The rows are grouped in 3 different ways at once. Each group adds its own fixed numbers to the row, and there is some noise. The rows also spread widely along 9 directions, which tell nothing about the answers.
Some rows, each with its group in each grouping after it:
[ 25.7 -28.2 -11.2  -9.1  -7.4 -10.4  -5.4  29.0   6.4 -24.3  -2.1 -12.3
   1.8  -5.0  10.7   5.6   4.7  -8.7   2.8  18.5  18.8   1.0   9.3   8.3
   6.5 -37.0 -11.6  20.5   3.1   8.7   0.0   2.1  18.2 -12.7   3.7  26.8
 -32.8  15.9  14.2  -1.1  -7.5]
(0) Q (4)
[ 15.2  -9.1   4.3 -15.2 -10.1  -6.4  -2.3   2.2  -3.4 -10.4   7.7  -4.1
 -19.7  -2.1   1.6  -7.5   8.7   8.7  -4.4  23.4  -1.1  -4.5  -2.8   7.0
   7.2 -19.9  10.5   4.6   9.2  -0.7   0.7  22.4  12.9  -6.8   5.7  11.0
  -0.8  -1.0  -3.3  -3.2  -3.4]
(0) T (0)
[ 53.3   1.5  15.8  -1.1   7.2  13.1   8.7   5.5  -7.3  -8.4  -5.1 -11.8
 -15.0  16.0   2.8  10.2   5.2  33.0   0.3  15.1   0.6  -0.9 -26.5 -27.3
  19.8 -61.1  12.6  20.5  -5.4  14.8  15.4 -14.0  10.7  19.5   0.7  30.0
  -5.1   6.8  -7.5   5.9 -11.9]
(4) T (4)
[-13.7  -6.1   1.5   0.9  -6.5 -17.1  -5.0  -0.1  -2.7  -9.8  -6.1  -2.9
  -6.7  -1.6   9.7 -12.8  12.3  -8.1 -17.9  -1.8  14.8   3.5   9.8  17.9
  -6.6   3.9   2.8  -2.3   9.8  -9.1  -7.2  23.6   0.1 -14.5   9.5  15.7
  -7.2 -14.2  25.3 -19.5   3.5]
(3) Q (1)
[  1.6  -7.6   6.0 -33.7  -4.7  -2.0   1.9 -16.4  -0.9   7.6  11.9  -0.6
 -23.1  12.0 -11.2  -4.8 -19.4  -4.5   0.7  34.9   9.0  -6.0 -20.4   3.0
 -12.7 -10.3  -8.3  -0.3  13.8  -8.0   0.4  32.8   5.2   9.8  -7.4  11.6
   5.7  -6.6 -12.9   1.1   7.6]
(2) M (2)
[ 17.5  -8.5   3.2  10.8  14.6  -6.2 -12.0  42.7  -3.8 -11.5 -14.5 -25.0
  21.7 -11.9  12.5  -1.3   8.6   1.9  -5.3  14.9  24.2  20.3  17.7  -2.7
  19.4 -17.5  -6.8  10.3 -21.6  25.0   7.9 -29.5  15.2 -10.5  18.0  23.1
 -24.9  26.5  23.1 -15.4  -8.3]
(2) M (3)
[  0.3  -1.9  12.2 -23.6   3.8   0.3  -0.9  -5.8 -11.2   8.9   9.7  -0.7
 -13.8   0.7  -8.2  -9.0  -8.6  11.3  -1.8  36.5  13.0   8.5 -20.6  -0.1
   1.0   1.1   4.8  -6.0  -5.5   1.1   8.2  10.7   0.4   7.3   4.8   6.2
  10.1  12.9  -9.0   0.5   2.3]
(1) M (3)
[-14.2  18.0  12.2   4.6   3.4   7.6  16.5  -6.4   6.3   0.4  -6.2  22.0
  -1.6   7.8  10.9 -15.7 -11.1 -18.5  -9.9 -16.3  16.8   2.1  -7.6  -4.7
  -7.4   1.9  -5.8  -0.6  13.1 -16.2   9.7  30.5   0.4   0.0 -13.9   3.7
  -3.5 -34.5  20.2   2.4  -7.6]
(1) Q (0)
[  1.7  12.9   2.3   7.9  10.3   5.4   5.2   1.0   5.6   5.1  -4.1  -2.2
  -0.1   5.3   1.9  -0.2  -6.3  -1.4 -10.8  -5.6   4.8   0.4 -12.0  -5.4
   1.8  -2.6 -14.4  10.1   5.8  -8.1  14.5  20.8   0.0  -2.5  -0.5   9.5
  -4.9 -21.8  10.3 -10.6   1.3]
(3) M (1)
[-31.5  17.5  10.2  -0.9   2.2 -10.3   0.4 -43.8   3.1   3.4  -0.3  17.4
 -15.6  22.0  -4.3  -5.8  -1.0  -9.7 -16.2 -18.5   1.2   5.6  -2.3   4.3
 -15.8  14.5  -2.3  -8.6  15.0 -26.7  -6.3  24.2 -12.7   3.6 -20.4 -10.3
  17.5 -32.0   9.0  -3.2  27.2]
(4) T (2)
[ 11.2   7.0  17.9  11.6  -1.4 -18.4  -2.0 -16.4  -1.5 -12.2  -3.3  -7.8
 -25.6   1.5   9.3   2.2  35.9  16.1 -32.0  -8.2  -7.1  -0.4  -2.2  -5.0
   5.2 -15.8  24.9  -0.2   5.5  -9.6  -7.0   8.8 -10.5  -8.7  -1.9  13.0
   6.0 -10.3   7.6  -7.1  17.0]
(1) T (4)
[-13.0 -19.6 -16.8  -9.3   3.0   0.3 -14.6   1.4  -5.7   4.3  10.7  -5.2
   3.7  -1.3  -4.9  -7.0 -28.7 -12.9   8.4  34.7   9.2   2.7 -13.7   7.6
  -9.0  13.0 -17.0   8.4 -18.2   7.9   9.7  20.9  -5.3   0.1  15.2  22.3
  -2.1   5.6   9.7 -19.7   4.2]
(4) Q (4)
[-12.1  14.1  14.9  18.7  20.6   6.5  -8.8 -16.2 -19.9   7.4  -9.8  -1.5
   7.1  18.4  -2.1 -10.5 -10.2  14.1  -8.8   6.9  10.6  21.6  -5.5  -7.2
  -2.5   9.2   5.8  -4.4 -30.4   9.2   7.8 -25.2 -11.5  22.3  14.5  20.4
  20.7  -6.3  23.1 -20.9   6.2]
(4) T (2)
[-11.0   6.9  18.8 -24.7  23.2   0.0  -6.9   6.3  -9.4   8.2   5.2   3.5
  -7.8 -16.8  -4.7 -12.4 -19.5   9.2 -21.2  34.3  10.8  10.4 -19.3   0.2
  -1.3  23.0  -9.0 -11.7 -24.0  -7.9  17.2   2.2 -16.5  -3.1  -0.4   8.5
  16.2  -5.5  -9.6  -5.4   8.0]
(0) T (2)
[-11.8  15.4  -1.9  18.5  10.8  -1.4 -13.5 -20.8   0.7   8.9   7.7  -2.9
  -5.3   6.0  -8.0   1.7   2.5  10.4 -12.3   5.9 -15.0   1.7  -0.5  -0.6
   0.0  13.7  -1.4   2.5 -11.3  -0.4  11.2   6.5 -10.1   3.5   6.9   5.3
  21.1 -11.6   5.0 -22.7  19.8]
(0) T (2)
[ 13.6  -6.2   6.6 -21.6 -10.6   1.1   4.7 -20.7 -15.9   3.1   4.3  -4.0
 -23.9  22.2  -8.2  -5.9  -6.0  10.3   5.8  28.5   9.1  -0.3 -19.2   4.3
  -8.5 -26.5   9.8   0.4  17.8   1.1  -4.3  23.5  12.3  21.9   8.2  19.8
   9.2  -4.3  -0.3  -5.2  -2.3]
(2) M (1)
[-14.3  -8.2  11.9 -14.0   8.4 -16.2   0.0  15.7  -5.3  -7.0 -11.1  -3.0
  -2.5 -10.6  13.4 -17.3 -14.7 -22.0 -21.1  10.6  24.4   5.9  -4.0   9.9
  -6.7   8.2 -12.4  -0.2  -4.7 -11.0  -9.3  21.6  -6.8 -18.9  -7.2  23.9
 -14.0 -20.5  14.9 -11.2   5.6]
(2) T (0)
[  2.5  15.8   3.4   7.7  12.1   6.7  -7.4  23.5  -4.0   2.9   0.8   0.4
  10.5 -29.3   7.3 -11.9  12.8   8.4 -10.7  12.0   8.7  20.2  10.2   3.7
   9.6  29.0   9.0 -16.3 -12.2   6.7  29.3   3.6   6.1  -9.0  29.4  -8.6
   9.6   3.1  20.4 -15.3 -15.8]
(1) M (1)
[-10.1 -21.9  12.4   1.9   3.5 -14.7  -7.5  -1.7 -13.4  -1.8  -2.8 -19.5
 -14.7   0.0   1.8 -17.4 -10.5   0.1 -22.1  34.2   8.2  -6.9 -22.9   5.7
 -10.5  -1.4   3.5  10.7 -22.3   3.6 -10.0  22.0 -18.9  -2.1  11.3  51.5
   0.5 -10.1   9.9 -31.1  10.7]
(1) Q (0)
[ -1.1  10.6  13.8   7.2  12.7  -9.4  -5.1  -2.2   0.2   2.6  -3.7  -9.4
 -10.3  -3.7   6.3  -3.8   5.9   2.2 -26.7   2.7  -0.1  -3.5  -5.0  -5.4
  -0.2  -0.7   0.8   1.5  -4.5  -3.8   3.8  13.3  -6.6  -8.4  -3.5  20.1
   5.4 -22.5   5.4 -17.0  11.4]
(2) T (2)
[-16.3 -29.9 -19.8 -19.2 -12.0 -24.1 -13.3 -25.5   8.1  -1.0  15.4  -9.5
 -21.0  15.4 -17.4   9.5 -11.2 -17.5   6.6  28.8   5.4  -5.4  -0.7  17.9
 -15.9  -4.3 -19.8  18.0   8.1 -13.3 -21.6  25.8  -2.9  -3.0  -6.0   8.5
  -9.6  11.3  -8.1  -4.8  40.5]
(1) M (2)
[  1.4 -10.1 -16.7  13.5  -0.1 -11.6 -11.6  -1.2   8.9  -4.3   1.2 -16.1
  -2.1   8.1   1.0   6.4   3.3  -9.7  -3.8   3.4  -2.2  -7.6   8.7   4.9
   2.8  -8.7 -13.1  23.5  -2.5   2.3  -3.1  12.5   0.3 -10.5   5.4  19.3
 -13.5  -7.0   9.0 -22.8  19.6]
(3) T (2)
[-11.3   5.1   8.4   4.9  20.6  -1.9  -3.0  12.0   7.1   6.4  -4.8  -5.2
   2.8  -9.7   1.9  -6.3 -17.9 -13.6 -20.2  13.2  13.4   2.0 -11.8  -4.6
  -5.8  18.1 -21.6   6.4 -16.7  -4.9  13.2  16.7 -15.5  -8.7  -3.4  18.8
  -4.4 -19.3   7.0 -15.8   9.5]
(1) M (2)
[  0.0  -2.5   1.9   7.7   1.6  -6.8   0.3  19.5  16.3  -3.0  -6.7  -3.3
  -3.0 -12.1  13.4 -10.0  -1.9 -28.4 -18.2   4.5  12.4 -12.6  -1.7   1.7
  -7.5   8.0 -12.4   8.5   7.7  -4.9   9.4  47.1  -1.0 -18.2  -4.7  18.3
 -15.5 -32.9  14.6 -18.4  -3.9]
(1) M (2)
[-14.6  10.2  27.6 -12.7  13.3   0.9   0.4   5.0  -7.8   3.2  -5.0   5.7
  -4.7  -8.1   8.8 -23.3  -5.3   1.1 -28.3  13.0  21.0   7.8  -7.3   1.9
  -4.9  19.6   1.6 -20.1  -8.3  -9.9  13.4  10.8  -8.9  -4.5   2.7  14.8
  10.5 -20.1  13.6 -11.0  -7.3]
(3) Q (2)
[  6.1  -3.7  11.4 -10.7  -8.9 -10.5   1.7  -7.7  -4.3 -14.4  -0.7   3.4
 -16.9   5.7   6.6 -10.2  13.7   5.0  -9.9   6.4   6.1   2.1   3.2   9.7
   1.9 -17.9  13.3  -1.5  14.5  -7.0  -5.9  16.8  10.2  -5.2  -0.8   7.0
   0.6  -8.7   8.7  -1.3  -1.5]
(0) T (0)
[ 16.5   2.4   9.5  26.9  -5.3  -3.3   2.2 -22.6  10.1  -6.6 -10.1 -13.8
 -18.0  32.6   1.2   3.7  10.1   0.7 -12.5  -7.7  -8.5 -19.5 -10.6 -13.4
  -5.5 -38.2   6.2  21.0  17.9   0.2  -3.5  30.0   2.8  12.1  -6.8  29.4
  -1.4 -31.7  11.8 -19.5   6.3]
(4) M (2)

New rows, each followed by its group in each grouping:
[-10.0  -2.2  -1.7   8.2 -11.0   0.6  -9.3  -7.3  -3.9   3.4   4.3   0.5
  -2.2  -1.5   3.4 -22.4   5.9 -16.9  -4.0  19.0   7.0  -1.5   6.2  16.3
 -14.8  25.9  12.0 -12.7   5.6   4.4   8.5  40.5   5.2   1.2  24.4  10.6
  13.7 -20.6  27.3 -30.4 -12.2]
(1) M (2)
[-22.6   4.4  14.9 -15.9  13.1 -20.9  -2.0  -7.5   6.7  -2.7   6.6  -2.5
 -16.2 -11.5  -0.1  -1.9  -0.4   1.6 -29.2   3.8   2.6   5.6  -2.4   1.0
  -1.9   8.3 -10.3  -2.9   0.0 -22.8  -4.0  15.4  -9.8 -21.0 -16.8  -1.5
  -0.2  -1.6  -8.7   4.2  30.0]
(2) Q (0)
[  1.5   9.9  14.3  18.4  24.3  -9.1  -5.0  30.7   6.8 -12.8 -19.5 -12.2
  11.0 -19.5  12.4  -1.9  14.5   3.1 -31.0 -11.1  13.7  18.8   9.5  -7.6
   9.8  -0.2  -9.4   3.4 -12.9  -2.3  12.8  -9.2  -4.5 -19.3   2.8  11.4
 -13.7  -6.6  23.2 -11.3   2.3]
(4) M (1)
[ -5.0  10.6  -2.4  21.2  16.9  -4.8  -7.1   4.7  10.2  -4.9  -1.9  -4.7
   6.7  -3.2   4.6   7.8   3.2   1.5 -18.9 -10.4  -2.5   6.2   3.4  -5.3
   4.7  -0.5 -15.9  11.8 -12.1  -3.4  11.8  -2.4  -7.9 -11.8  -3.8  10.5
  -4.7  -4.7  16.1 -10.0  13.6]
(0) Q (4)
[-17.7   6.0  -5.6 -24.3   4.8  12.2   9.7 -10.3  -4.0  -1.2   1.5  23.8
  14.4  21.0  -4.8  -5.4 -26.5  -7.0  24.9   1.1  35.5  33.6   9.9   5.7
   0.4  -3.8 -22.0  -2.6   3.9 -11.7   5.0 -23.0  18.8  12.0  -4.3 -16.6
  -9.5  18.1  17.2  21.6  -1.5]
(3) Q (0)
[ -8.3  23.1  -2.0   1.2  14.9   3.8   5.2  -0.2  12.2   5.6   9.0  12.5
  -2.0  -9.5  -0.3   5.0  -4.0   0.3  -4.9  -9.2  -0.5   7.9  -3.0  -9.8
  10.4   8.6 -13.6   7.3  -2.2 -13.5  19.3   8.8  -1.5 -11.0 -11.3 -18.8
  -1.5  -7.2  -4.8   7.8  13.4]
(1) T (0)
[  9.6   8.8  10.9  30.3   2.2  -2.0  -3.2  -0.8  -1.6 -12.4 -13.5  -7.8
   3.2  15.9  10.6  -4.0  25.3  12.3 -10.2 -15.3   5.0   7.2  10.9 -10.1
  11.5 -26.7  17.2   6.7  -1.3  13.0   6.0  -8.6  10.1   4.1   6.9  18.2
  -4.8  -1.1  26.4 -15.2  -5.7]
(4) Q (3)
[ -0.7 -13.2 -14.8 -14.9   0.5  -6.1 -10.2   6.8   4.0  -0.6  12.5  -4.0
  -3.2  -1.3  -7.1   3.7 -11.0  -0.6   9.6  27.7   6.7   1.4  -3.1   7.3
   5.0 -10.9 -16.7  14.1  -3.9   7.5   9.9  11.1  10.0  -6.9   1.8   6.4
 -10.8  19.6  -6.9  -3.4   8.8]
(0) Q (3)
[  9.4 -25.0   1.1 -22.6 -17.2 -22.8  -4.0  -0.6   4.0 -21.8   0.4  -5.7
 -18.0   2.7   4.5  -2.6  13.0 -10.0  -8.7  15.8  13.7  -0.7   5.5  18.4
  -8.0 -20.4  -1.1   0.2  24.1 -12.0 -15.1  28.5  11.3 -13.2  -5.1  11.5
 -14.5   1.3   9.7   1.9   5.1]
(0) M (4)
[ -2.4 -20.8  -9.9  -1.7 -12.1 -13.7 -21.6   1.2  -5.4  -7.9   8.2 -14.4
  -2.6  -3.1  -2.3  -8.8  14.0   1.5   6.9  29.2   3.0   7.4  13.5  14.1
   3.3   4.4   8.6  -1.4  -2.0  15.6   0.3  16.2  13.4  -6.8  25.7   4.9
   0.1  23.6  11.8 -20.6   2.3]
(4) M (3)
[ 19.7  -3.5  -6.5  -7.4  18.8   7.6   0.4  45.7   3.0  -5.6  -6.7  -8.9
  14.8 -14.6   7.3   3.8 -15.0   2.9   3.0  15.9  25.4  13.9  -1.8  -6.7
  17.6 -19.1 -25.4  20.3 -17.9   9.9  23.3 -16.7  11.9  -9.2   8.9  20.0
 -29.5  14.6   8.3  -2.4 -12.1]
(3) Q (1)
[  4.4  -8.6 -10.3   2.5   6.1   0.4  -6.0  15.9   0.1  -1.0  -2.6  -4.0
   5.6  -1.2   4.2  -2.2 -12.1 -13.2   5.1  17.1  18.4   5.1   1.5   2.0
   0.8  -4.8 -12.7  15.7 -14.9   8.8   6.0   2.0   2.3  -1.4   8.2  21.6
 -13.7  -3.0  12.4 -14.3   1.3]
(1) T (2)
[-18.3  -8.6 -27.9   5.8   6.7 -19.5 -22.0  22.3  32.2  -7.6  12.2  -7.9
   5.4 -29.3   1.0  10.3   1.5 -22.7  -6.4   3.2  -5.9  -4.4  25.0   7.2
   4.6  22.5 -31.5  15.3  -2.4  -6.4  15.3  27.9   4.9 -40.0  -1.4 -13.4
 -22.2   4.2   0.1 -12.6  23.6]
(4) Q (2)
[ -9.5  -8.9 -10.4 -23.5  -5.7  -1.4 -12.0 -34.4  -4.4  13.2  22.9  -4.7
 -19.0  17.7 -23.0   1.9 -16.0   4.2  14.0  39.6  -2.9   0.7  -7.4   9.8
 -11.5   2.7  -4.5  -1.3   4.8  -1.8  -1.4  18.0   5.5  16.1   8.5  -2.5
  17.3  14.2 -11.5  -7.2  21.0]
(2) M (2)
[ 17.5 -10.6  -7.0   9.2  -4.6  -4.7  -8.0   7.1  -9.0   0.9   2.2 -20.5
 -11.7  -3.8   2.6  -5.3   6.1   8.0  -7.8  23.0  -4.8 -11.5 -12.2   5.8
   5.7 -10.2   7.2  15.1  -4.3  13.3   7.0  27.3   0.5  -4.8  25.5  34.4
  -1.0 -12.2   8.2 -34.5  -3.4]
(3) T (1)
[  7.4  11.3 -17.2  16.1   7.7  13.3  -4.7 -17.0  -2.3   7.7   4.9  -1.3
  10.0  28.9 -11.0  14.2  -9.7   5.6  22.6   1.3   3.0  13.7   9.6  -8.1
   6.3 -19.6 -10.0  16.8  -8.4  14.4   9.4 -26.6  14.7  23.5   8.2   3.9
   1.1  10.4  11.9  -7.5   9.8]
(2) T (2)
[ -2.2 -18.3  -7.9  -2.7 -14.5 -15.9 -11.6  -7.4  -4.5 -11.2   6.7 -12.0
 -10.9   2.1   0.8  -6.0  12.3  -1.3   0.8  20.1   3.6   1.5  16.3  14.6
  -0.3 -11.1  10.2   2.9   6.2   4.6 -10.6  14.4  15.4  -4.6  16.6  14.0
  -5.1  11.1  14.2 -16.4   5.4]
(2) Q (0)
[ 24.4  17.5   0.2  28.0   2.2   3.2  -4.2   4.9  14.1  -1.7   8.3 -11.5
 -10.2  -4.3   4.6   8.8  27.7  23.3 -13.5  -3.5 -24.7 -16.4  -2.0 -17.8
  22.4 -26.1  11.3  16.3   4.8  13.0  27.4  18.8  11.4  -9.1   5.1   6.0
   2.3  -2.8  -5.1 -12.7  -3.0]
(0) Q (3)
[-10.1  -4.1 -14.7   0.4   8.4  -9.6 -11.1  11.7  17.3  -0.9   9.8  -2.3
   0.3 -13.9  -0.9   7.4  -3.3 -12.2  -4.7  10.1   5.6   2.1  10.8   1.7
   3.0   8.1 -20.6  14.7  -6.3  -4.5  11.2   8.7   1.0 -18.7  -2.1  -0.7
 -14.5   7.1  -0.1  -5.9  18.4]
(1) Q (2)
[ -1.6  -6.0  22.5  -7.3  12.8 -16.0  -8.8  -1.2   2.8  -3.0  -2.7 -17.6
 -21.4  -6.4  -2.6  -5.7   2.1   8.4 -31.2  23.7  -0.3  -5.3 -14.6  -5.0
  -2.5  -2.3   0.8   1.2  -8.1  -8.0   0.7  19.0 -12.3  -8.5  -3.9  23.1
   6.3  -8.8  -6.0 -14.4  16.3]
(4) M (2)
[ -9.0 -11.6 -12.3  13.3  -3.9 -18.1 -16.9   9.1  10.9  -8.5   1.4 -10.7
  -3.0 -11.5   6.6  -3.3  12.1 -16.5 -13.7   9.6   3.8  -5.2  18.2  11.6
  -3.0   7.9  -2.7  10.4  -4.3   3.5   0.0  22.2   1.0 -20.0  11.2  15.0
 -11.9  -4.6  17.1 -26.1  11.1]
(1) Q (2)
[ 13.1   5.0   1.3   0.9  -5.1   7.9  -1.3  -0.1  -6.0   6.4   5.3  -5.6
  -2.6   7.9   0.8  -6.5   1.5   2.2   7.4  19.0   4.4  -1.0  -5.2  -2.3
   4.7 -12.1   6.4  -0.3   9.1  15.2  14.2  21.7  18.7   7.4  13.3  10.4
   2.9  -0.8   7.6 -12.3 -14.3]
(2) M (3)
[ -8.8  22.9  23.2  28.0  18.5  -1.9  -0.8   3.8   2.1  -1.4 -16.6   1.5
   2.6  -2.7  15.8 -14.9   6.8  -7.9 -37.8 -17.3   4.5  -0.4  -0.5  -4.3
  -2.8  11.7   0.6  -3.2  -7.1  -5.1  11.4  16.4 -13.5  -9.7  -3.1  22.0
   8.7 -46.0  27.9 -25.4  -1.2]
(0) T (2)
[ -5.5   2.2   7.3  10.6  13.5  -3.2  -6.1 -12.7  -1.0   4.0  -4.9 -14.1
  -0.8  15.4  -5.3  -1.4  -6.9   5.6 -14.7   8.7   7.7   5.4  -5.4  -3.7
  -3.2  -2.8 -11.6   9.2 -12.5  -2.1   0.3  -5.0  -9.8   6.5   4.3  22.9
   2.1  -5.2  12.2 -18.5  16.4]
(3) M (2)
[  7.2  -2.1  11.2  -2.5   6.0 -10.1   0.1   7.5   1.2  -5.1  -0.7 -13.5
 -13.9  -6.9   6.5  -5.0   3.5   6.2 -21.8  10.7  -0.4  -6.4 -11.0  -2.1
   8.2  -9.7  -1.5  11.1  -3.3  -5.9   2.0  19.5  -6.4 -16.2  -0.4  21.1
  -8.1 -13.3  -2.2 -12.7   7.8]
(3) T (0)
[ -9.7   9.1   6.2  19.9   8.4  -4.1   0.4 -10.6  -3.4  -0.8 -11.5  -3.1
   3.1  13.7  10.7  -5.0  -1.1  -9.0 -21.5 -17.7   7.1   3.6  -8.5  -1.6
  -4.1   2.5  -6.5   6.7  -5.2  -8.1  -1.1  11.8 -16.4  -2.5  -3.5  26.5
  -3.5 -30.1  26.5 -19.8   9.5]
(3) T (4)
